There are 9 hidden switches. A switch that is on adds its own fixed numbers to the row, and there is some noise. The rows also spread widely along 9 directions, which tell nothing about the answers.
Known rows, each followed by its switches (1 for on, 0 for off):
-1.568, 1.146, -0.792, -0.084, -1.108, -1.087, 1.463, -0.881, 0.746, 0.972, 0.164, 0.077, -0.268, -0.487, 0.945, -2.233, -0.673, 0.092, 0.091, -2.299, 0.752, 0.670, 0.119, -0.468, -0.158, -0.074, 0.466, 2.349 => 1 0 1 1 1 0 0 0 1
0.392, -1.113, -1.137, 0.051, 1.440, -0.818, -0.743, -0.277, 1.204, -1.259, -0.054, 0.013, -1.157, 2.913, 0.386, -1.029, 1.169, 2.059, -0.820, -2.060, 1.122, -0.768, 2.876, 3.624, -0.236, 0.791, 0.107, -1.014 => 0 0 1 0 0 0 0 0 0
0.625, 0.064, 1.219, -0.772, -0.109, -0.593, 1.089, 2.874, -0.637, -3.501, 0.388, 1.130, 1.329, -0.655, 1.967, -3.887, -0.625, -3.615, 2.083, 0.824, -0.779, -0.247, -0.210, -0.226, 0.780, -0.542, -0.186, 2.482 => 0 1 0 1 1 0 1 0 1
-0.720, -0.642, 3.389, 0.355, -1.076, -0.997, 0.868, -0.160, 0.150, 0.909, -0.046, 1.222, 2.309, -1.434, 0.300, -2.135, -0.002, -3.114, 0.951, 1.705, -0.705, 1.845, -1.364, -1.315, -1.668, -0.339, 0.378, 0.902 => 1 1 0 0 1 0 0 0 1
-1.270, 1.211, 2.242, -0.087, -2.293, -0.904, 0.659, 0.054, 2.308, 0.607, 0.533, -0.008, 1.511, -2.317, 0.571, -1.252, -1.208, -2.646, 1.071, -1.034, -0.229, 1.128, -0.383, -2.242, 0.197, 1.027, 2.044, 3.671 => 0 1 1 0 1 1 1 1 1
0.157, 0.054, 2.889, -2.918, -1.197, -0.769, -0.169, -2.442, -1.703, 0.699, -0.963, -1.849, 1.440, -0.211, -1.046, -0.820, 1.577, 2.116, -2.124, -0.255, -2.088, 2.397, 1.520, 2.825, -1.171, 1.163, 1.082, 2.645 => 0 0 0 0 1 0 0 1 0
-1.142, -4.167, 2.012, 0.111, -0.294, -1.674, -1.679, 0.856, 1.957, -1.229, 3.549, -0.347, 0.919, -1.683, 2.220, -3.694, -0.109, -3.322, 0.468, -2.421, 1.671, -1.323, 0.099, 0.174, -0.200, 1.262, 1.448, -0.689 => 1 1 0 0 1 1 0 1 0
-0.981, 0.185, 0.532, -1.387, 0.456, 0.127, 0.146, -2.390, -0.806, 2.266, 1.631, -1.599, -2.008, -1.746, -1.340, -1.811, -0.012, 1.891, -0.020, -1.991, -1.356, 3.188, 1.979, 1.929, -0.732, 2.283, 3.752, 1.831 => 0 0 0 1 1 0 1 0 1
1.606, -2.411, 3.123, -0.666, -0.526, -0.841, -0.722, 2.813, 1.829, -0.897, 1.002, -0.217, 1.585, -0.108, -0.399, -0.990, 1.832, 0.807, 1.105, -1.194, -1.504, 1.189, -1.015, 1.655, 0.589, 1.063, 1.668, 3.208 => 0 0 1 0 1 0 1 1 1
-1.006, -0.405, -0.841, 1.185, -0.271, -0.828, 0.403, 0.676, 2.935, -0.041, 0.343, -0.239, -0.678, 0.195, 1.342, -1.147, 0.426, 0.631, 0.991, -2.535, 2.036, -1.942, -0.205, 0.180, 1.545, 0.833, 1.244, 0.723 => 0 0 1 0 1 0 0 0 1
0.419, 0.652, 1.010, -0.958, -0.066, -0.810, -0.282, 0.224, 0.096, -0.344, 2.414, 1.007, -0.461, -1.573, 0.972, -1.601, -1.665, -1.722, -1.299, -2.637, -0.491, 2.751, 0.730, -0.545, -0.290, 0.192, 0.590, 3.487 => 1 0 1 0 1 1 0 1 0
-1.490, 1.292, -1.136, -2.236, -1.369, -2.459, 0.642, -0.759, -0.036, -0.389, 0.483, -1.092, -0.424, 1.702, 1.222, -3.087, -1.002, 1.701, -0.796, -2.974, -0.194, -0.953, 3.967, 1.849, 0.342, 0.752, -0.414, 3.077 => 1 1 1 0 0 0 1 0 1
-0.210, -2.637, 1.577, 1.724, -0.058, -2.538, -1.013, -1.511, 2.578, 0.848, 0.648, 1.465, 1.432, 0.196, -0.705, -0.819, 0.437, -1.917, 0.058, 0.086, 1.064, 0.313, -0.333, 0.118, -2.753, -0.585, 0.506, -1.781 => 0 0 0 0 1 0 0 1 0
1.463, -1.503, 4.678, 1.386, -1.536, -2.267, -1.503, 2.060, 3.838, -0.462, 0.180, 0.962, 2.296, 1.686, -1.366, 1.546, -0.257, -1.376, -1.729, -1.234, -0.292, 2.067, -0.054, 0.679, -1.314, 0.494, 2.025, 3.620 => 1 0 0 0 1 1 1 1 1
-3.279, 3.612, 0.270, 1.246, -1.674, -1.271, 1.053, -2.167, 2.419, 1.779, -0.624, -0.203, -0.104, -1.406, 0.819, 1.204, -2.764, -1.746, -1.405, -1.086, 1.948, 0.496, 1.164, -2.381, 0.919, 1.666, 1.718, 2.713 => 0 0 1 0 1 0 0 0 1
-1.638, -1.476, 2.167, 0.604, -1.360, 0.312, 0.951, -1.033, 2.039, 2.080, -0.025, -1.155, 0.286, -1.499, -0.143, -1.492, 1.639, 1.196, 1.224, -1.396, -0.122, 0.531, -1.829, -0.242, -0.315, 1.252, 2.607, 0.850 => 1 1 0 0 1 0 0 1 1
0.550, 0.313, 3.370, 1.419, 0.924, 1.763, 0.370, -0.127, 1.129, 0.415, -1.998, 1.586, 0.573, 0.519, -2.583, 1.193, 1.230, -0.694, 0.247, 2.250, -1.529, 4.980, 0.351, 1.168, -2.258, 1.681, 3.076, 0.662 => 0 0 1 1 0 0 1 0 1
-3.473, 1.478, 2.267, -3.648, -3.557, -4.000, -0.699, -2.761, 0.600, 1.350, 0.871, -4.085, 1.460, -0.670, 1.371, -1.788, -1.697, 1.439, -3.886, -3.547, 0.160, -0.568, 4.976, 2.088, 1.527, 3.748, 1.444, 5.313 => 0 1 1 0 1 0 0 1 1
1.079, -1.264, 1.614, -0.443, -0.075, -1.015, -0.965, 1.539, 0.789, -0.967, 1.114, 0.294, 1.278, 0.294, -0.110, -0.501, 0.288, -0.544, 0.486, -0.182, -0.965, 1.099, 0.562, 1.000, -0.317, 0.516, 0.561, 1.825 => 0 0 1 0 0 0 1 0 0
0.398, -0.431, 0.017, -0.281, -0.243, -0.717, 0.926, -0.320, 0.540, 0.245, 0.927, 0.705, -0.931, -0.433, 0.527, -2.540, 0.176, 0.099, 0.378, -2.257, -0.052, 1.067, -0.360, 0.389, -1.001, -0.790, 0.907, 1.426 => 1 0 0 0 1 1 0 1 1
-1.930, -0.179, 0.020, 2.225, -0.078, 0.014, 0.517, 0.851, 2.859, 0.066, 0.929, 0.651, -0.899, -0.738, 1.207, -0.353, -1.247, -1.649, 0.265, -1.598, 2.062, 0.189, -0.370, -1.298, 0.645, 1.362, 2.016, 0.792 => 1 0 1 1 0 0 0 0 1
-0.343, -0.594, 2.782, 1.404, -1.006, 1.414, 0.912, -1.448, 1.830, 1.738, -2.007, 0.262, 1.338, -0.164, -2.401, 0.069, 1.837, -0.290, 0.884, 0.377, -0.503, 3.544, -1.470, 0.210, -2.836, 0.504, 3.601, 0.575 => 1 0 0 1 1 1 1 0 1
-2.070, 0.962, 1.774, 0.244, 0.175, 0.975, 0.289, -0.249, 1.456, 0.327, 0.444, -0.466, -0.928, -1.633, 0.169, -0.915, -0.725, -1.278, 0.363, -0.759, 0.038, 1.617, 1.523, -0.340, 1.204, 3.141, 3.333, 1.865 => 0 1 1 0 1 0 1 0 1

New rows. What belongs after each?
0.727, -1.450, 2.236, 0.447, -0.647, -1.521, -1.394, 1.378, 2.211, -0.885, 0.735, 0.190, 2.147, 0.329, 0.772, -0.372, 0.191, -1.712, -0.490, -1.412, 1.111, 0.083, 0.163, 0.618, -0.060, 0.558, 0.723, 1.463 => 0 0 1 0 1 1 0 0 0
1.046, -1.206, 3.393, 0.640, -0.063, -0.166, 0.077, -1.003, 0.763, 2.581, -0.656, 0.525, 0.579, 0.671, -2.528, 0.481, 1.791, 1.688, -0.831, 0.033, -1.573, 4.160, -0.378, 1.778, -2.592, 0.581, 1.878, 1.023 => 1 0 0 0 1 0 0 0 1
-0.180, -1.069, 2.379, 0.910, 0.488, -0.447, 0.152, 0.598, 0.505, -0.411, 0.621, 1.628, 0.293, -0.663, 0.317, -1.114, -0.313, -2.777, -0.029, 0.615, 0.134, 1.875, -0.475, -0.114, -0.800, 0.442, 1.030, 0.366 => 1 0 0 0 1 0 0 0 1
-1.041, -0.266, -0.802, 1.877, -0.945, -2.548, 0.228, 1.123, 3.174, -1.318, 0.804, 0.808, 0.813, 0.138, 1.656, -1.596, -1.603, -2.594, 1.401, -1.460, 2.306, -2.574, -0.340, -1.221, 0.543, -0.535, 0.690, 1.068 => 0 0 0 1 1 0 1 0 1
0.866, 1.816, -0.663, 1.236, -0.371, -0.408, 1.336, 1.247, 1.357, -0.209, -0.474, 1.764, 0.141, 1.336, 0.608, -1.014, -1.079, -0.198, 0.431, -1.458, -0.199, 0.884, -0.487, -1.281, -0.675, -1.898, -1.330, 2.582 => 1 1 1 1 0 0 0 0 0
-1.519, 0.840, -0.438, 0.416, 0.440, -0.400, 1.233, -1.577, 0.084, 2.084, 2.006, 0.619, -2.088, -1.770, 0.595, -2.766, -1.282, -0.491, 0.661, -1.773, 0.131, 1.407, 0.512, -1.104, -0.606, 0.282, 1.202, 0.661 => 1 1 0 0 1 0 0 0 1
-0.716, -1.674, -0.944, -0.715, 1.109, -1.385, -1.313, 1.296, 0.702, -2.608, 2.964, -0.794, -0.988, -0.193, 2.757, -3.334, -0.833, -1.114, -0.710, -3.495, 1.978, -1.697, 2.464, 2.111, 1.945, 1.845, 0.900, 0.668 => 0 0 1 1 1 0 0 0 0
0.849, 0.204, 0.797, 1.789, -0.690, 0.130, 0.262, 1.713, 3.022, 0.460, 0.246, -1.052, -0.083, 0.326, 0.043, 0.518, 0.214, 2.200, 0.373, -3.163, 0.342, -0.547, -1.470, -0.211, 1.403, 0.256, 1.811, 2.980 => 0 1 0 1 1 0 0 0 0
-1.218, 0.022, 1.349, -1.995, -0.818, 0.157, 0.388, -3.264, -1.033, 2.995, 1.244, -2.366, -0.653, -2.818, -0.599, -2.187, 0.761, 2.394, 0.014, -1.730, -1.637, 2.036, 0.583, 0.690, -0.641, 1.610, 2.357, 1.768 => 0 1 0 0 1 0 0 1 0
-0.189, -2.375, 1.541, 0.529, 1.301, 0.462, -0.249, -0.257, 1.065, -0.633, 0.944, 0.709, -0.094, -0.296, -0.342, -3.653, 1.090, -2.128, 1.788, -0.417, 0.199, 1.540, 1.159, 1.819, -1.742, 1.353, 2.982, -1.608 => 0 1 0 1 1 1 1 0 1
-0.885, -1.129, 1.451, 0.225, -0.273, -0.842, -0.482, 0.600, 2.188, 1.123, 3.836, -0.569, -0.618, -2.894, 1.177, -3.019, -1.245, -1.623, 0.530, -3.649, 0.523, 1.446, 0.166, -0.615, 0.640, 2.235, 3.002, 2.450 => 0 1 1 1 1 1 0 1 1
-1.361, 1.992, 1.036, -0.464, -0.181, 0.514, 1.054, -1.317, 0.710, 1.638, 0.429, -0.306, -1.514, -1.745, -0.013, -1.139, -0.635, 0.677, -0.348, -1.667, -0.885, 2.497, 0.964, -0.242, 0.473, 1.862, 2.061, 2.909 => 0 1 1 0 1 0 0 1 1
-1.180, -0.553, 1.085, 0.847, -0.501, 0.248, 0.330, -0.131, 2.085, -0.700, -0.712, -0.667, -0.147, 0.436, 0.959, -0.597, 0.408, -0.687, -0.602, -1.690, 1.795, -0.474, 0.361, 0.823, 0.324, 1.414, 2.330, 0.542 => 1 0 0 0 1 1 0 0 1
-0.192, 0.677, -1.043, 0.765, 0.020, 1.170, 2.433, 2.299, 0.489, -2.402, -0.984, 0.736, -0.889, 0.100, 2.379, -1.403, 0.181, -0.470, 2.038, -0.201, 0.654, -1.635, -2.013, -0.838, 1.788, -1.054, -0.044, 1.201 => 1 0 0 0 0 0 0 0 1
0.520, -1.270, 1.375, -1.483, -0.445, -0.042, 0.837, 0.636, -1.749, -0.360, 0.914, -0.426, 1.550, -2.043, 1.295, -3.915, 1.533, -0.825, 2.630, 0.528, -1.507, 0.180, -1.573, 0.071, 0.170, -0.769, -0.281, 0.939 => 0 1 0 0 1 0 0 0 0
-1.350, -0.100, -0.521, -0.327, -0.398, -0.446, 0.900, -1.019, 0.604, 1.302, 0.983, -0.781, -0.439, -1.508, 0.773, -2.718, 0.362, 0.570, 1.219, -1.968, 0.607, 0.579, 0.046, 0.270, 0.261, 0.978, 1.650, 1.269 => 0 0 1 1 1 0 0 0 1
-0.039, -2.641, 2.586, -1.309, 0.468, -1.135, -1.606, -0.715, -0.359, 0.049, 2.416, -0.978, 0.210, -1.577, 0.013, -1.766, 0.534, -0.542, -0.918, -0.874, -0.623, 1.485, 1.019, 2.089, -0.560, 1.886, 1.946, 0.584 => 0 0 0 0 1 0 0 1 0
0.548, -1.043, 0.735, 1.458, 0.097, -1.164, -1.155, -0.895, 3.324, 0.343, 0.669, 0.164, -0.538, 1.057, -1.371, 0.728, 0.114, 0.519, -0.695, -2.648, 0.761, 0.740, 1.166, 1.248, -1.727, 0.574, 2.628, 0.544 => 0 0 0 0 1 1 1 1 0
-0.669, -0.086, 1.537, 0.236, 0.591, 1.031, -0.145, 0.251, 0.524, -1.383, -0.178, -0.575, -0.956, -0.183, 0.643, 0.322, -0.021, -0.276, -1.598, -1.225, 0.536, 0.852, 0.804, 0.921, 0.987, 1.717, 1.964, 1.339 => 1 0 0 0 1 0 0 0 0
-0.539, -3.492, 3.298, -1.178, -0.070, -1.729, -2.173, 1.459, 0.610, -0.479, 3.198, -1.227, 1.288, -1.270, 0.314, -2.261, 0.053, -1.748, -0.120, -0.688, -0.357, 1.576, 1.950, 2.439, 0.028, 3.478, 2.958, 1.344 => 0 0 1 1 0 0 1 0 1
-2.129, 1.462, -0.615, 0.707, -0.785, -1.428, 1.978, -2.621, 1.179, -0.494, -1.939, 1.351, 0.551, 0.331, 1.042, -3.219, -0.634, -2.201, 0.653, 0.209, 1.286, -0.753, 0.758, -0.586, -1.815, -0.942, -0.219, -0.421 => 0 1 0 1 1 0 0 1 1
-0.668, -0.275, 1.956, 0.729, -0.658, -0.364, 0.571, -0.266, 1.608, -0.099, -0.670, -0.143, 0.590, -0.614, 0.133, -0.587, 0.328, -0.638, -0.032, -0.426, 0.464, 0.982, -0.792, 0.299, -0.245, 0.861, 2.184, 1.554 => 0 0 0 1 1 0 0 1 1
0.246, -0.891, 1.431, -1.534, -0.760, -1.228, -0.010, 0.262, -0.377, -0.619, 1.013, 0.724, 1.871, -1.550, 0.148, -2.682, 0.531, -1.804, 1.356, 0.296, -1.434, 1.458, -0.605, -0.282, -1.051, -0.508, -0.033, 2.079 => 0 0 1 0 1 0 1 1 0
0.919, 0.863, 1.519, 1.606, 0.987, 0.458, 0.179, 1.543, 1.634, -0.516, 0.914, 0.799, -1.581, 0.330, 0.466, 0.339, -1.308, -1.030, -0.425, -1.208, 0.124, 1.490, 1.050, 0.349, 0.568, 1.216, 2.149, 1.790 => 0 1 0 0 0 1 0 0 1
-1.218, -1.018, 0.662, 2.056, -0.577, 2.289, 1.818, 2.609, 1.989, -2.460, -0.944, 0.498, 0.523, -1.475, 2.651, -1.080, 0.946, -3.141, 3.181, 0.636, 1.926, -2.058, -3.945, -2.167, 1.744, -0.054, 1.856, -0.487 => 1 0 0 0 0 1 0 0 1
